There are 5 ways to turn a row about zero (a turn may also mirror it). The second row of each pair is the first, turned, with some noise. The first 55 pairs use one turn. New pairs use 3 turns, one after the other, and a turn may come again.
(in the rows, 128 means zero)
Some pairs, each with its turns in order after it:
152,110,136,148,122,116,157,86,124,134
139,84,135,127,131,108,140,130,87,133
L

135,100,114,146,103,159,124,107,156,153
137,137,158,114,159,111,164,128,131,167
R

153,123,161,144,137,166,159,128,165,143
108,140,138,91,186,113,126,144,139,120
R

99,129,144,95,165,101,153,158,164,142
116,111,114,173,169,131,94,118,157,98
R

95,125,149,165,149,164,169,106,102,95
154,106,128,118,88,181,160,174,97,136
G

145,144,98,147,89,134,99,112,155,153
180,115,129,140,126,116,85,138,134,109
X

162,105,94,90,106,134,132,137,105,124
119,156,109,144,147,99,105,143,78,123
X

166,104,160,124,117,136,89,89,115,128
126,129,153,114,120,97,156,116,83,84
P

160,165,103,165,111,131,113,101,152,111
78,132,131,120,109,140,147,85,123,154
G

150,164,170,130,148,155,96,152,85,154
79,134,126,139,105,145,118,157,163,72
X

87,114,120,115,117,109,86,108,120,96
130,94,152,118,177,121,144,102,123,101
X

158,112,101,97,134,143,119,142,137,85
120,111,79,148,128,131,103,120,154,150
G

97,105,165,135,146,123,141,124,164,135
146,99,120,123,181,139,117,122,145,127
R

87,129,91,93,167,130,122,166,144,118
114,80,79,115,143,114,167,145,111,137
X

156,95,115,119,117,94,148,154,104,128
114,116,125,110,177,134,109,150,164,117
G

126,109,156,134,169,141,105,92,148,170
137,77,154,104,165,92,120,98,122,126
R

154,113,88,137,126,134,150,148,155,102
131,131,102,151,93,157,129,147,103,157
P

112,122,103,109,136,152,97,97,161,133
127,129,151,126,120,123,114,190,154,132
L

104,159,111,169,160,99,150,157,143,111
119,141,77,140,142,89,138,111,145,84
L

100,162,149,163,163,102,100,158,128,129
119,104,113,133,124,171,166,118,174,110
X

108,118,170,140,152,135,126,157,107,134
140,154,144,115,121,106,143,86,142,135
L

91,89,127,93,99,103,155,152,99,112
161,127,152,124,156,142,75,172,155,140
G

127,149,92,112,87,140,129,100,165,161
77,156,133,152,160,152,175,136,131,145
P

106,140,89,165,89,90,141,129,120,112
172,122,131,126,159,180,114,109,99,140
X

158,98,100,128,95,113,146,136,95,170
129,105,149,145,125,102,160,187,124,148
P

155,160,135,157,90,170,86,131,97,122
111,149,142,143,195,151,149,130,128,178
L

108,103,94,116,140,115,141,98,159,99
147,117,117,140,106,105,90,169,116,101
L

115,155,90,151,167,104,162,168,126,125
113,157,126,168,136,161,142,109,114,70
R

151,170,145,167,148,87,146,111,98,153
131,90,116,153,149,119,193,98,119,100
L

109,103,107,169,86,89,101,121,149,101
91,147,161,110,135,119,129,148,152,196
G

152,146,148,144,101,145,115,126,88,107
163,122,122,136,133,133,147,139,115,74
P

93,162,118,90,94,89,122,145,102,129
151,166,111,128,124,193,147,129,125,88
L

165,161,131,87,125,119,169,159,101,147
132,131,126,134,154,165,97,103,143,67
G

87,108,146,128,92,143,92,126,107,152
119,97,166,166,160,111,136,104,138,101
P

101,130,145,168,112,162,126,114,129,101
119,96,170,128,123,147,104,119,146,148
X

101,98,133,169,167,108,155,113,110,112
149,97,132,106,137,173,157,117,136,84
R

135,109,127,131,167,131,94,90,168,87
101,165,114,119,101,122,103,77,78,125
P

170,107,86,159,147,146,130,162,113,165
64,95,152,108,166,127,110,98,138,113
L

148,162,137,113,96,158,108,97,121,126
119,138,139,116,134,108,65,127,149,101
X

147,147,104,132,168,146,164,87,142,106
149,69,106,145,141,106,107,148,154,128
L

163,159,129,166,112,122,108,99,97,168
135,163,145,128,132,92,172,157,151,91
P

115,132,100,120,100,100,102,120,130,143
104,122,112,152,150,102,157,121,137,139
P

102,109,164,142,146,92,134,163,95,156
133,153,143,110,111,116,161,67,118,101
L

116,137,138,155,106,149,151,165,135,131
122,110,131,134,87,156,110,128,112,138
X

168,160,114,157,91,164,109,138,120,102
149,145,105,163,102,150,165,147,120,80
P

142,150,93,90,106,103,104,168,158,165
118,153,141,137,146,95,91,76,171,113
G

162,112,170,117,145,164,144,122,169,140
108,126,141,99,172,85,108,138,163,125
R

141,147,116,119,91,141,143,113,129,90
152,166,125,120,104,122,133,168,133,136
R

99,96,125,132,116,105,163,97,93,130
139,85,125,133,123,167,160,154,139,132
R

169,119,141,167,121,101,170,141,100,115
95,127,124,88,155,178,146,152,142,105
G

167,143,142,143,121,98,142,152,138,168
78,135,153,134,150,144,106,137,101,137
R

148,170,169,96,141,114,120,120,139,170
120,160,133,149,147,107,129,96,91,73
G

108,156,91,100,143,115,122,109,129,89
127,110,143,191,117,144,118,113,140,152
G

123,164,160,165,152,101,99,112,110,147
153,155,130,108,132,80,131,109,166,99
P

130,87,151,123,119,114,129,122,111,131
118,149,155,133,127,122,147,123,111,117
X

New pairs, each followed by its turns in order:
153,101,86,164,118,86,122,148,104,112
134,138,95,75,142,102,122,132,151,84
R P R

130,127,92,162,102,130,88,158,130,141
107,133,142,158,113,118,113,177,150,138
L P L

135,105,125,103,139,88,161,168,110,129
99,80,138,118,124,116,158,116,108,151
L G R

110,125,131,111,162,97,161,89,138,108
81,107,129,135,134,137,170,160,117,120
P G G

123,170,110,125,123,155,150,85,107,162
98,115,144,97,127,149,90,180,136,147
R X X

115,86,88,105,166,120,128,133,113,97
142,168,150,117,179,141,107,113,136,160
L P X

96,170,160,154,107,103,144,140,107,144
137,135,122,76,130,129,78,142,106,90
P P X

124,94,157,129,136,92,125,101,141,113
98,121,83,135,127,105,156,132,120,153
L R R

169,118,129,125,170,117,100,119,88,86
133,117,94,177,135,126,182,120,100,149
L P L

158,98,138,132,160,110,127,95,111,116
136,113,123,104,103,168,145,117,93,141
P L G

95,139,140,107,96,91,119,132,145,123
117,108,100,142,79,134,142,117,134,109
X P R

99,124,137,90,154,162,95,100,120,157
118,146,137,118,179,119,104,179,107,136
X X P

169,167,112,135,159,112,157,120,97,146
141,127,123,130,195,125,113,155,97,135
P X X

97,114,128,123,128,113,138,92,103,142
146,115,97,135,132,111,90,122,117,129
X P G

155,103,91,117,117,101,108,118,109,132
131,151,121,138,170,105,148,111,118,103
X X R

138,109,129,128,101,96,161,106,166,142
146,155,124,108,99,122,163,141,168,118
G G P

152,96,146,106,156,128,115,101,102,93
107,127,126,92,163,101,119,76,132,111
G X L

141,150,149,141,163,98,131,112,91,121
147,122,118,149,85,119,129,84,107,142
X P G

165,129,111,120,133,169,141,134,104,149
117,173,134,118,149,116,95,132,115,119
L L G

164,157,118,154,111,101,93,129,161,141
157,121,79,92,144,111,124,132,139,159
P G R

162,118,163,142,131,147,92,152,148,123
160,113,144,82,167,123,125,131,134,142
G G R

162,91,163,164,86,154,96,114,117,163
110,118,164,155,109,80,71,102,133,158
G L X

166,108,129,115,149,87,128,95,136,99
131,150,111,74,121,104,154,146,155,116
P L R

164,157,97,97,167,134,126,152,131,97
138,99,170,151,113,109,114,180,141,154
R X L

110,97,136,110,117,109,148,134,92,153
150,157,162,115,115,101,138,108,109,101
P P X

88,122,98,157,100,143,92,158,107,159
145,169,197,130,117,136,154,148,112,130
P X P

117,112,130,93,159,127,138,93,164,138
152,183,142,133,149,125,137,140,127,148
R X P

164,114,153,160,97,121,98,104,152,96
73,133,93,133,87,102,135,124,113,132
L P L

156,139,161,119,163,89,162,102,163,91
128,168,138,128,118,78,89,125,78,93
P G P

130,157,147,118,169,166,146,152,168,168
192,119,125,153,124,152,115,94,149,158
X L G

115,91,93,109,125,121,104,133,149,105
99,110,127,158,135,165,150,121,147,133
R L R

164,131,109,140,94,114,167,107,124,161
111,93,157,96,109,131,102,128,85,139
R X X

120,134,160,131,157,135,95,139,117,112
129,149,154,122,136,93,108,149,130,151
L X R

118,105,92,86,104,99,163,140,114,90
133,140,111,150,119,99,189,161,140,168
L X G

108,91,118,96,167,137,104,169,122,149
150,117,169,110,124,132,145,149,155,187
G L G

120,102,149,95,153,118,167,127,153,136
117,108,116,139,126,158,115,166,79,115
X L P

148,107,100,166,110,157,99,159,134,98
108,132,111,170,133,182,155,114,107,115
R R X

101,167,146,130,94,121,160,162,127,87
166,138,125,124,127,129,118,82,138,191
G X R

156,163,152,127,142,153,157,170,163,139
116,154,149,101,174,154,136,146,89,116
R G R

119,88,97,169,169,168,138,94,140,93
126,202,82,155,103,112,121,128,163,137
R R G

100,87,131,126,94,156,142,140,121,155
99,155,139,96,112,130,171,126,153,135
R P L

94,121,120,102,97,143,111,91,91,123
103,118,118,78,122,126,139,83,110,123
R P L

154,115,161,97,167,92,131,116,125,160
115,99,157,121,129,171,118,173,162,126
X X L

99,104,91,96,170,167,143,116,109,101
126,128,139,66,73,106,141,143,149,120
G R X

123,118,147,90,109,154,137,152,134,87
125,103,125,191,147,142,141,116,133,140
G X X

117,117,121,153,130,162,170,108,108,88
129,150,114,132,126,104,71,134,135,168
L G P

85,169,94,145,135,91,122,160,102,149
107,167,156,152,173,124,161,143,173,136
P P P

170,91,161,137,149,135,91,171,166,151
144,84,154,117,183,122,108,114,125,77
L P R

132,100,109,138,124,128,118,121,132,104
110,121,136,91,126,146,119,127,124,117
R L L

86,117,139,141,140,148,122,141,143,158
126,154,133,112,126,132,116,77,106,143
L R R

162,106,149,153,119,157,89,141,162,148
138,136,149,192,129,95,108,147,118,118
R P G

112,164,137,151,88,171,167,149,134,136
183,160,125,129,122,124,121,102,90,92
X L G

110,170,132,113,168,116,139,98,124,147
131,128,166,174,98,143,145,130,129,143
X X R

166,165,98,165,108,101,86,131,119,126
129,149,85,110,92,88,141,110,95,106
G X X

136,111,132,119,139,98,132,167,170,135
141,97,84,141,166,118,128,137,114,128
L X G

119,149,133,131,157,163,155,103,94,148
121,111,192,148,127,129,152,122,125,138
G L L

128,124,108,128,87,161,87,142,149,162
143,130,137,126,116,111,87,85,80,123
X R G

